All groups share one centre, and each spreads out both ways along 13 directions, with some noise.
(in the rows, 128 means zero)
Some rows, each with its group after it:
[113 137 127 138  93 120  47  94 183 124 136 141  81 183 162  78 114] | Mosa
[127 127 121 109 122 145 136 118  82 147 129  68 115 145 160 166 139] | Furar
[102 132 144 149 159  72 113 130  83 169 132  89 131 117 113 116 114] | kezu
[109 119 155 119 180 122 165 128 169  75  91  89 146 152 152 114 112] | Libod
[120 188 110  90 157 104 121 140  97 100 167  95 140 112 150 132 135] | nusus
[ 83 179 120 115 145 111 101 182 113 112 118  67 114 121  76 119 110] | Libod
[182  62 118 117 102  83 155 110 140 119 164 122 145 143 111 109  76] | Rop
[133 110 101 118 110 129 154 110 117 146 122 113  87 159  74 103  79] | Rop
[102 129 145 137 123 131 161 172  90 123 110  94 143 137 113 123 141] | Furar
[164  65 163 129 133 110 148 115 160 102 118 127 112  92 157  89 128] | kezu
[118 156 128  96  95 113 105 155  79 131 154  94  76 114 111  99 120] | Furar
[ 96 139 110 138 134 106  81 140 141 113  98  73 138 140 168 182 167] | Mosa
[121 151 171 139 124 132 172 116  87 127 151 110 159 156 132 147 118] | kezu
[110  90 120 155  53 153 156 148  96 147 156 145 137 168 124 126 134] | Furar
[171 150 166 142 134 153 125  84 151 156 120 117 158 123 101 149 116] | bubup
[ 80 174 143 115 151  97  80 127 160 167 135 123 158  89 131 195  87] | Libod
[133 151  94 156  71  68 144  80 180 141 176 116 132 136 117 118 120] | bubup
[113  80 113 108 115 152 185 152  92 134 107  87 107 147  97 155  85] | Furar
[147 130 126 138 123 162 189 143 114 172 156 167 140 139 154 136 164] | kezu
[ 87 187 117 147  70 118 116 107 187 185 132 131 127  69 115 105 134] | Mosa
[129  65  88 157 154  59 138 162 127 175 114 130 109 156 154 119 153] | bubup
[143 138 162 193 125 106 164 113 118 157 114 101 119 130 109 141 170] | Mosa
[107  89 122  90 142 107 140 149  60 124 164 118 105  63 133 113  95] | Rop
[ 83 182 145 127  93 126 125 151  88 132 157 138 132 130 131  91 135] | Furar
[ 93 157 144 182 159 138  97  84 161 140  93 187 140 105 161  95 177] | Rop
[119  82 121 152  94 107 126  94 140 130 153 127 167 119  94  90  78] | Rop
[164 116 157 126 142 122 142 110 142 129 125 167 123 137 167 125 138] | kezu
[159 117 194 141 106 150 192 114 154 103  86 182 134 157 113 114 118] | Furar
[137 164  91 136 146  84 123 124 126 124  93 164 165 121  97 126 133] | Libod
[109 111 124 137 104 139 136 118 172  91 113 121 167 156 133 150 119] | bubup
[123 165 100 142 162  93 131 140 145 127 101  63 133 153 125 128 158] | Mosa
[116 146 197 155 140 118 100 146 124 102 145 119 139  88 111 126 147] | kezu
[138  80 115 152 132 157 108 117 166 166 120 161 117  80 115 116 134] | nusus
[127 106 133 152 175 108 150 146 118 127 126 103 102 128 124 155 154] | Mosa
[103  76  85 174 131 118 147  92 130 120 116 145 105 102 130  86 154] | Rop
[141 159 133 127  82 150  98 131  94 104 121  50  91 171 120 127 157] | bubup
[126  86 165 110 132 131 140 139 136 117 151 123 117  61 124  94 100] | kezu
[164  99 124  81 129 103 147 142  92 116 144 133  91 124 124 133  93] | Rop
[ 65  99 182 162 124 156 119 198 112 124 113 153 102 119  98  56 134] | bubup
[ 89 156 173 123 185 145 124 163 157  94 110 129 114 117 136 132 140] | Libod
[ 84 159 172 173  88 104 105 120 128 171 180  70 152 105 117 144 129] | Furar
[110 111 138 165 183 133 126 145 204  98 104 103 130  84  99 101 156] | Furar
[123  91 102 100 128 223 157 130 139 109 136 175 137  96 154 122 140] | nusus
[ 90 125 166 156 143 102 143 142 114 139 126 180 115  95 108  70 115] | bubup
[ 91 136 155 101 128 152 147 108 100 143 109 160 102 112 187 146 120] | Rop
[144 142  98 152 114  79 159 124 132 156 148  91 105 166 112 104 137] | nusus
[126 132 117 139 118 166 102 154 147 107 137 107  78 117 111  96 167] | Furar
[159 106 104 115  59 133 178 114 143 106 144 173 178 116 125 130 113] | Libod
[ 88 130 172 107 170 113 113 153 139 105 179  47  94  83 141  80  99] | Rop
[131 112 124 130 117 170 104 147  75  81 111  90 114  96 110 115 167] | Libod
[104 112  88 131 148 177 154 170 146 159  87  79  92 144 143 128 178] | bubup
[138 142 131 152 119 100 144 183 107 133 100 109 107 141 114 116 191] | nusus
[105 158 147 121 111 131 119 190 132 127 126  96 166 107 106 202 135] | Libod
[124 130 105 136  88 128 173 110 167 134 186 136 148 136 103 114 102] | bubup
[117 106 182 131 117 178  92 152  94 149 114 156  80 109 110 121 125] | Rop
[152 126 161 109 176 160 180 146 126 129 152 151 142  91 164 115 146] | kezu
[110 124 127 138 146  61 156 107 148 203 190 144  97  95 139 130  95] | nusus
[102 101 118 141 117  82  97 137 124 145 170  73 129  92 102  67 102] | kezu
[123 124  92 146 133 137 143 133 146 170  92 148 125 158 154 142 163] | kezu
[ 90 145 123 174 145 130 124 175 126 151 133 106 161 119  95 134 163] | Furar
[146 137 133 147  91 124 151 133  66 127 113 113 226 115 130 170 165] | Mosa
[143 105 116 102 108 164 163 137 119 119 155 169 143 122 170 128 145] | nusus
[167 134 123 104 125 113 115 175 115  91  92  83 161 154 166 105 175] | nusus
[123 117 157 129  80 125 158  97 141 150 196 179 141 108 158 115  98] | bubup
[169  96 143 129 124 136 154 135  82 108  94 138 178 151 123 139 134] | Mosa
[104  94  99 123 172 126 122 171 111 140 134 146  76 101 142 159 152] | Mosa
[136 130 132 142 101 113 131  94 110 125  96 177 106 102 132 137 149] | bubup
[108 170 122 137 123 127 161 133 105 141 113 106 123 123 147 165 167] | Mosa
[146 149 200 163  81 111  89 101 124 144 156 125 156 135 149 150 139] | Furar
[141 108  99 138  77 114  70 113 149 161 164 115  85 162 123 168 121] | nusus
[ 84 129 152 128 155 126 128 138 124 131  97 100  72 104 169 162 155] | Rop
[120 176 128 135 159 101 150 122 165 114 138 105 184 117 105 144 120] | Libod
[157 110 150  92 145 157 107 117 126 171 136  79  73 124 140 136 113] | bubup
[150 114 127 150  95 114 142 127 120  97  70  59 147 207  94 110 134] | nusus
[174  82 112 188 120  78 139 110 115 125 106 129 109 130 105  56 168] | Libod
[ 85 129  85 107  95 117 137 198 195 153 198  79 120 100 124 117 118] | nusus
[ 97  88 143 125 104 158 129 163 117 123 180 133 179 114 167 137 123] | Furar
[ 96 115 124 136 124 178 152  93 142 115 133 173  88  90  99 121 110] | nusus
[103 150 124 133 131 110 110 186 108 151  97 116 166 116  72 147 122] | Libod
[135  65 108 126 149 129 131 137 191 156  71 126 163  92 153 119 138] | kezu
[124 103 137 120 138 173 126 145  92 137 113 163 109 168 186 108 155] | kezu
[137 201 106  99 128 171 124 152 126 111 146 177 128 178  96 101 120] | Furar
[124 135 102 125 183 133  99 180  93 106  97  89 123 173 125 117 168] | Mosa
[105 156 140 125 157 125 126 126 160 148 164 146  73  81 125 142 121] | Libod
[129 101  95 129 122 121  92  95 131 152  86 112  90 135  82  65  87] | Mosa
[124 135 109 137 161 122 116 178 128 111 102  68 150 161 142 149 177] | Mosa
[ 94 119 166 162 124 121 117  95 151 160 132 115 101 129 155 100 129] | Rop
[166 143 147 180  67 105 136 147 197 110 125 132  78 124  88 162 189] | kezu
[146 166 165 145 189 119 138 126 173 112  78 155 103  82 125  91 164] | Furar
[159  50 128 168  70  52  98 100 131 146  90 152 131 128 130  90 126] | Libod
[157 138 165 152 126  87 116 117 109 153 172 171 183 105 114 153 120] | bubup
[117 108  92 125 110 164 174 148 158 158 121 135  93 141 135 121 144] | kezu
[123 140 158 124 188  62 121 107 103 118 114 147 168 107 175 137 118] | bubup
[ 72 141 147 136 136 166 111 174 159  66 126 105 148  91 127 146 158] | Rop
[156 106 165 157 128  92  75 121 135 115 122 132 147 111 165 137 166] | Furar
[141 183 125 137 134  97 125 104 210  81 131 150 124  92 100 158 136] | kezu
[ 85 139 129 134 114 124 164 150 144 101 163 147 182 114 146 153 133] | nusus
[ 87 143  89 113 174 102 125 178 110 151  87 111  69 139 119 119 135] | Libod
[125 133 135 140 141 111 115 114 111 159 166 150 148 156 181 178 138] | nusus
[ 37 131 111 127 133 103 131 158 138 134 102  85 110 106 140 123 120] | bubup
[105 132 168 146  57 168 120 152 126  64 163 191 175 120  95 123 125] | bubup
[147  89 116  80 118 133 171 122  88  99 164 176 141 135 128 108  71] | Mosa
[ 99 146 111 142 141 118  93 170 127 152 122 160 111  98 125 106 164] | Libod
[117  92 113 161 115 139 158 110 175 126  89 167 117 114 110 130 135] | nusus
[135 106 171 160 104 124 161 103 122 156  97 121  57 154 115 160 131] | Mosa
[125 157  98  58 138 101 103 154 139  87 147  91 107  80 146 112 115] | nusus
[122  94 130 148  76 106  79 120  91 147 173 162 129  97 126 147 120] | Mosa
[ 99  90 122 112 107 172 106 180 106 183 135 114 125 108 119 113 111] | kezu
[133 109 139 120 117 107 147 158  17 189 124 129 161 122 155 155 137] | Rop
[133 123 162 130 127 147 110 181 120 162 134 108  93 124  73 132 113] | Rop
[122 147  76 135 156 118 183 179 126 166 139  88 122 104 109 135 170] | Libod
[114  69 113 156 116 108 143  66 142 112 107 133 175 135 138  99  98] | Rop

New rows, each followed by its group:
[145 171 126 120 138 109 165 143  99 138 130 140 136 131  89  99 125] | Mosa
[158 137 115 103 130 183 119 100 161  81 105  83 108 140 114 140 127] | bubup
[162 125 117 103 148 105 165 127  98 154 105 147 128 150 108 165  96] | Furar
[ 74 100 164 167 115 123 127 181 124 133 109 120 144  89  73 120 118] | Furar
[102 169 177 150 114 126 124 141 162 142 149 117 146  87  88 101 123] | Mosa
[136 158 106 183  84  42 141  85 140 100 127 149 169 165 118 118 146] | bubup
[105 156 123 140 127 136  79 190 105 114 160 137 166 130 130 108 165] | Furar
[124 123 107 139 162 101 145  88 116 161  80 124 125 132 157 162 145] | Furar
[ 76 153 103 121 152 121 117 119 148 142 141  80 118 104 115 137  98] | Furar
[154 158 181 134 164  99 126 150 112 119 153 113 148  64  90 150 131] | kezu
[129 146 102 165  64 148 134 102 108 165 133 213 100 129 122 133 165] | Rop
[143 109 109 161  72 108 135 134 142 124 144 147 125 135  69 128 126] | bubup
[119 170 123 122 117 168 115  98 128 135  85  97  76  90 160 153 185] | bubup
[105  93  76 126 125 116 119 138 174 153  98  93 123 119 122 106 113] | kezu
[101  96 128 174 124 162 162 121 148 138  86 105 110 200 118 141 134] | nusus
[118 163  95 115 134 154 135 133  95 189 141 136  45  77 132 128 163] | Furar
[151 121 170 122 111  75 113 146  94 112 139 170 164 126 163 107 133] | Furar
[135 117 183 133 134 121 138 166  90 117  90 163 143  63 105 111 142] | nusus
[137 125 195 171 112  90 143  83 173 155 146  99 146 104 127 146 118] | Furar
[114  91 132  95  98 181 137 162 153 131  84 127  88 117 108 166 104] | kezu
[184  99 127 137 142 118 121 131 159 121 124 138 118 149  74  98 111] | Rop
[109 105 133 137 182  93 131 161 101  93  82 149 153 125 119 129 123] | bubup
[167  60 158 130 106  86 195 105 121 165 120 153 125 108 131 156  90] | Furar
[140 100 181 123 104 156 103 155 112  74 113 111  87 108 121 162 155] | Libod
[ 95 149 124 124 106 134  32 122 189 126  80 132 178 105 159 122 138] | Mosa
[ 96 128 122 137  99 191 178  81 120 123 153 146  67 117  63  94  87] | nusus
[118  84  75 110 135 158 126 153  83 176 122 135 127 138 149  96 128] | kezu
[124 188 186 143 143 109  87 137  81 123 138 120 165 161 130 158 140] | kezu
[ 85 108 161 154  94 142 153  77 120 134 118 116 135  65 150 174 126] | Mosa
[124 126 172 164 145 103 199 119 125 111 144 138  98  80 120 127 149] | kezu
[140  89 109 156 117 102 157 111 112 142 108 142 126 140 165 145 168] | Rop
[ 81 102 194 121 160 147 105 142 138 105  81 146  83 153 142 100  96] | Libod
[167  96 141 107  99 161 116 169  84 198 148 143  98 173 160 110 139] | kezu
[124 157 104 114 133 121 160 158 129 102 106 135 147 133 100 135 127] | Libod
[ 89 133 149 196 143 159 118 102 172  98  90 160 143 127 112 134 164] | nusus
[123  59  94 133  80 153 131 120 135 114 156 102 100 148 146 119 135] | Furar
[113 130 159 146 174  94 147 134 153 141  94 172 175 105 106 146 107] | Furar
[152  77 153 126 145 131 155  93 191  83  98 149 144 138 131 121  96] | Furar
[ 75 114 127 179 126 187  98  98 175 123 115 112 140 115  58 140 105] | nusus
[ 63  86 135 178 136 142 102 104 168 135 100 116 149 100 125 156 119] | Furar
[150 107  75 144 128  87 149 100  45 168  92 185 132 113 136 136 149] | Rop
[ 97  65 145 155  99 196 139 198 153 178 141 150 130 123 106 124 138] | bubup
[ 98 123  92 147 130 111  96 128 170 190  95 123 142 139 130 135 130] | kezu
[174 116 127  83 169 148 157 141  69 176 156 163 135 134 169 111 125] | kezu
[126 179 144 171 151 148 106  92 139 124  81 157 157 176 150  96 176] | Rop
[130 111 122 141  78 175 176  93 152 147 173 150 150 177 144 145 117] | Furar
[126 115 120 119 152  86  70  87  83 129 106 139 146 177 160 107  94] | kezu
[ 85  67 114 101 165  67 149 150 118  78 114 165 111 123 150 100  80] | bubup
[148 175 113 138 118 142 183 154 119 162 101 112 171 119  84  93 154] | Mosa
[ 78 136 141 148 178  72 124 116 207 179 124 175 140 113 159  89  98] | Libod
[140 138  98  97 133  96 162 140 138 145 160 123  90 111 156  86 134] | nusus
[129 138  95 130 159 124 129 164  83 126 141  84 185 125 133  99 165] | kezu
[ 84 148 103 102  94 156 139 230 114 128 135 123 137 109 108 136 148] | Libod
[111 131 181 160 104 152 120 170  79 190 115 117 103 119  59 124 122] | bubup
[ 87 138 155 151 116 167 161 172 112 110 143  99 134 137 137 113 168] | kezu
[136  89 141 152 119 133  75 123 169 113 162 128 140 125 136 144 132] | Furar
[110 108 169 157 171  48  78  96 125 138 122 144 117  55 113 101 101] | kezu
[129  52  71  86 161 144 166 136 148  80 106 139 113 134 159 108 108] | Furar
[110 150 121 162  90 149 162 156 122 101 144 148 150 132  77  98 150] | bubup
[111 126 134 146 100 142  76 164  60  83 118 130  51 162 109 114 165] | kezu
[130 117 173  76 136  92 125 164  91 143 169 101  94  90 140 137  78] | Rop
[110 181 104 109 167 131 126 150 155 101 101  90 176 135 131  84 143] | Mosa
[ 98 165  99 140 133 148 104 129 134 124 112 157 137 173 156 139 156] | kezu
[115 136 162 108 141 127 111 175 173 111 133  79 128 113  95 157  94] | Rop
[126 121 136 118 146 160 159 192  79 120  73 115 126  81  87 100 155] | nusus
[128  86 148 114 170 139 114 167 120  88 173 182 138 108 140 108 115] | Mosa
[102 102 129 157 113 114 153 100 108 131 163 105  65 142 158 163 142] | Mosa
[105  68 115 131  82 141 180 115  79 155 119  91 127 157 147 174 110] | Furar
[ 99 115  94 115 156 156 143 149  79  76  92 112 118 137 140 114 147] | kezu
[143 183 126 145 122 131 116  99 142  84 143 137 162 101 114 137 157] | bubup
[ 93 102 161 169  89 151 147 161 105 151 119 162 134 105 122 122 164] | Furar
[105 185 142 104 148 127 183 164 143 126 131 142 118 176  80 155  73] | Libod
[142 142 157 141 139  54  95  91 121 185 146 149 143  67 124 176 101] | bubup
[116 148 108 180 150 112 204 126 103 115 114 122 141 149 142 130 198] | kezu
[121  94 150 112  93 141  84 145 107 119 115 133 105  63 101 167 106] | Libod
[ 76  88 177  81 130 125 117 132 117  88 144  93 148  78 149 129  54] | Rop
[156 123 108 143 147  86 107 131 129 171 117  61 135 137  96  98 132] | nusus
[151 155 123  89 169 160 143 131 117 142 116 142 102 111 130 157 128] | Furar
[110 103 124 143 120 138  94 108 131 144 109 158 153 185 196 102 141] | kezu
[114 131 160 145 113 114 167 168  89 138 123 113 118 179 134 151 143] | nusus
[153 162 151 106 157 107 125 119  88 121 164 132 119  94 124 123 114] | bubup
[133  74 144 130  96 105  97 165 104 127  64 121 117 148 150 162 142] | Libod
[ 91 192 129 139 123 115 104 149 153 159  91  95 117 102 107 143 141] | Mosa
[122 151 109 132 156 131 132 109 144 108 129 159 109  63 119  91 147] | nusus
[150 130 161 140 115 132 169 155 118 157 112 141 137 111  84 137 133] | Mosa
[117  88 164 131 120 156 109 142 116 124 136 111  79  78 125 142 135] | Libod
[111  86 150 117 131 156 165 167 133 138 123 196 145  76 164 144 141] | nusus
[139 142 121 104 130 126 152 173 170 142 142  91  66 124  92 161 115] | Rop
[143 101 108 116 160 147 144 167 122 148  42 129 123 122 105 142 134] | Mosa
[171 121 102 174 135 107 111 126 107 103 128 140 142 157 110  86 179] | Rop
[129  96  96 163 131 104 114 109 108  88 103  99 125 146  92  94 137] | Rop
[114 101 103 161 144 122 155 132 126 222 129 164 153 125 147 118 145] | Libod
